The groups are shells around one centre, one inside the other: the same stretched ball of 6 dimensions in 6 sizes.
In the rows, zero is written as 128.
Known rows, each followed by its group:
[161 148 166 136 122  86 149  94 134 134  77 130 141 128 138 107 126]
(0)
[224 120 161 136 110  67 118 130 111 100  83 175 145 122  86 120 130]
(5)
[107 160 161 136 123 117 159  73 163 141 100  90 126 125 189 116 105]
(5)
[197 131 161 125 134 111 118 136 139 111 111 160 129 130  80 144 154]
(3)
[154 139 158 107 134 118 114 135 169 111 134 115 137 159 127 136 167]
(2)
[140 123 158 130 128 123 122 126 137 116 105 140 126 116 123 118 120]
(3)
[176 141 162 139 132 116 140 107 135 121  97 151 122 112 105 139 122]
(5)
[139 143 157 110 128 135 114 124 181 119 144 103 120 147 147 148 154]
(3)
[168 133 168 138 125 112 131 112 127 139  83 156 120 105 106 121 128]
(0)
[ 75 141 162 122 114 130 130  95 171 148 111  78 120 128 206 100 116]
(0)
[ 73 120 147 120 123 128 125 122 155 101 121  92 140 133 187  90  98]
(5)
[192 175 169 128 144 109 157  91 164 139 106 128 129 145 109 160 164]
(1)
[101 167 162 133 144 142 165  78 171 146 109  94 119 127 168 131 120]
(4)
[166 127 160 119 132 114 114 139 143 115 111 144 133 136 102 126 153]
(2)
[170 137 170 118 124 105 115 125 150 142 101 135 128 138 115 124 168]
(5)
[113 126 155 120 135 145 118 131 156 116 126 121 121 125 136 124 128]
(5)
[ 75 130 154 126 125 125 137 107 152 121 105  94 136 127 187  88 100]
(2)
[149 125 159 113 122 133  98 139 164 118 137 124 116 133 128 141 151]
(3)
[122 156 173 136 128 141 143  84 161 171  97 114 101 106 153 132 131]
(2)
[112 133 164 116 107 108 114 112 163 140 110  93 129 139 184 100 137]
(1)
[176 106 160 119  96  96  84 144 138 111 114 143 126 123 129 117 135]
(1)
[179 121 163 137 102  73 122 115 117 117  76 150 141 116 129  98 114]
(4)
[169 145 159 141 119  93 147  93 137 116  91 133 135 121 139 124 108]
(0)
[120 148 153 121 127 122 136 104 173 111 130  92 133 144 173 130 122]
(4)
[144 164 171 129 140 126 151  90 163 157  99 116 119 130 134 136 151]
(2)
[100 134 149 110 133 123 126 127 169  99 134  91 145 156 169 111 131]
(3)
[164 156 173 140 116 115 140  82 152 162  91 128 106 108 142 138 130]
(4)
[116 129 169 127 115 129 116 112 149 157  97 120 110 110 154 107 132]
(4)
[237 151 162 118 128  85 122 126 156 105 122 147 140 159  86 164 177]
(1)
[138 129 162 120 130 143 110 131 157 133 123 131 110 121 122 137 146]
(3)
[132 142 163 116 118 137 111 113 178 138 134 102 109 133 160 142 146]
(4)
[183 125 148 122 127  80 126 137 133  71 111 142 163 152 112 117 128]
(0)
[194 129 153 109 123  81 109 145 151  85 126 132 157 168 112 129 162]
(5)
[ 98 153 170 131 131 147 142  87 165 168 101 102 104 111 166 123 128]
(2)
[115 122 156 111 113 121 102 132 165 117 129 101 128 140 167 111 136]
(2)
[ 90 153 154 120 147 132 154 102 169 119 118  89 141 147 169 113 125]
(0)
[129 129 163 121  99  94 113 111 153 134 102 103 133 134 180  97 127]
(1)
[181 168 164 125 144 128 146 100 172 130 124 125 119 141 112 170 159]
(4)
[100 163 169 129 140 136 158  82 167 163  97  96 120 128 166 118 135]
(0)
[209 156 175 118 131 114 118 118 163 152 113 143 114 139  89 163 191]
(5)
[131 110 152 114 107  98 100 141 145  96 118 116 145 141 158  97 124]
(2)
[179 133 154 118 131 120 114 136 158  97 135 137 129 141 107 153 147]
(4)
[ 79 130 151 108 122 117 122 122 171 110 128  76 147 157 196  93 126]
(1)
[154 152 167 124 114  94 134  96 160 141 100 106 133 142 161 120 144]
(0)
[181 159 164 131 132 122 139  99 163 130 118 129 116 129 120 161 143]
(3)
[160 135 154 128 132  90 141 120 134  95  99 134 156 143 124 110 124]
(3)
[165 170 176 142 124 117 155  69 156 172  85 124 106 111 141 144 136]
(1)
[187 100 148 122 101  64  99 151 118  68 105 150 162 141 122  98 116]
(1)

New rows. What belongs after each?
[161 147 157 110 139 127 121 129 175 109 142 115 131 156 122 153 163]
(2)
[184 161 172 136 123 101 145  87 152 150  91 131 121 125 127 141 144]
(2)
[119 122 150 128 133 119 133 127 136  97 107 129 141 125 136 105 106]
(1)
[120 118 147 112 124 126 107 142 161  88 141 109 136 143 153 121 124]
(1)
[144 139 158 138 131 102 151 102 130 116  86 134 141 121 132 108 109]
(4)
[ 84 128 161 132 111 124 129  99 148 140  96 101 122 111 190  90  97]
(4)
[165 150 168 133 133 142 131 104 158 146 113 138 100 110 112 159 141]
(0)
[161 114 161 132 103  95 109 126 125 119  91 145 129 112 132 104 115]
(2)
[145 129 158 139 123  90 144 108 120 113  76 140 147 119 134  94 103]
(5)
[187 117 157 137 102  72 119 121 117  99  86 152 145 120 126 105 107]
(0)
[116 145 150 119 126 111 139 107 168 102 126  89 144 152 178 117 118]
(4)
[155 166 170 118 135 139 130 100 185 157 128 107 106 139 136 162 171]
(2)
[121 121 146 110 133 115 116 144 157  83 133 110 152 156 145 110 132]
(0)
[184 166 175 127 141 134 137 100 167 161 110 136 104 127 100 167 174]
(3)
[141 144 162 113 143 140 122 127 170 130 129 119 121 143 120 143 164]
(2)
[167 132 159 124 101  80 117 114 148 111 107 118 141 140 158 113 127]
(0)
[146 132 155 114 133 103 124 133 151 102 115 121 150 153 129 114 147]
(2)
[135 155 164 124 136 111 148 100 158 136 101 110 137 143 145 119 143]
(2)
[147 157 167 136 135 137 147  90 158 149 104 126 108 112 131 146 131]
(2)
[180 110 153 113 115  92  94 156 138  88 120 143 146 146 111 117 147]
(2)
[147 149 158 129 141 108 151 106 147 113 102 124 144 139 130 122 129]
(2)
[ 96 133 162 119 119 121 123 112 160 141 107  96 128 133 177  97 130]
(2)
[181 116 157 113 114 108  90 150 149 102 129 141 129 138 112 134 151]
(2)
[116 111 146 112 113  94 108 142 148  82 122 105 158 153 169  88 117]
(0)
[130 126 160 122 107 118 108 118 156 128 117 112 119 123 164 117 124]
(2)
[227 134 167 120 130 108 105 143 144 119 116 168 122 135  62 161 179]
(0)
[145 140 158 122 121  87 135 112 148 113 101 112 152 149 153 103 133]
(2)
[203 150 167 129 124  79 138 108 139 125  89 143 143 142 109 129 153]
(0)
[110 115 153 126 120 115 120 127 137 108 105 121 137 122 154  94 106]
(2)
[170 148 161 115 134 137 116 124 176 124 141 123 113 141 117 166 164]
(3)
[248 138 166 130 122  98 112 129 138 116 110 176 119 124  63 169 162]
(1)
[157 142 151 122 132  97 140 118 152  90 117 118 153 153 136 124 129]
(2)
[104 122 155 130 126 117 133 118 135 113  96 121 138 120 154  92 102]
(4)
[167 138 169 118 129 138 106 128 163 146 123 136 104 125 108 152 168]
(2)
[154 149 165 135 124  92 149  94 139 133  83 126 140 130 141 111 127]
(2)
[168 121 158 134 104  73 125 116 123 105  86 138 148 126 141  97 109]
(2)
[212 134 156 118 124  74 119 137 140  89 111 147 156 157  98 132 156]
(4)
[203 135 157 133 107  67 129 112 131  98  95 143 149 136 126 122 122]
(5)
[171 143 154 129 124  87 142 109 144  96 105 126 150 143 136 123 121]
(2)
[ 90 141 163 121 123 117 136 101 159 144  99  91 134 136 183  92 128]
(0)
[195 111 155 123 110  74 104 146 122  88 101 156 152 138 105 109 135]
(2)
[120 141 164 130 131 146 131 105 158 145 111 120 106 111 142 133 127]
(2)
[ 99 159 171 120 132 150 135  92 181 173 115  91 103 127 170 131 151]
(4)
[178 143 163 112 139 127 114 136 166 122 131 135 123 147  98 155 176]
(2)
[139 156 167 134 119 102 149  83 154 146  90 108 129 128 165 116 125]
(2)
[112 121 148 102 122 118 102 145 170  93 144  95 144 160 165 112 142]
(1)
[161 148 162 109 130 138 109 126 185 129 147 111 112 147 129 164 171]
(0)
[137 165 175 126 131 132 141  87 171 173 102 108 108 127 148 139 157]
(3)
[148 166 173 136 127 129 148  77 164 167  98 116 105 115 147 144 138]
(2)
[182 140 151 123 123  87 132 119 150  85 120 125 151 152 131 133 130]
(0)
[148 125 166 124 102 101 108 116 146 138 100 123 123 122 154 108 132]
(2)
[171 131 158 118 111  79 117 125 146 106 107 122 150 151 141 111 142]
(2)
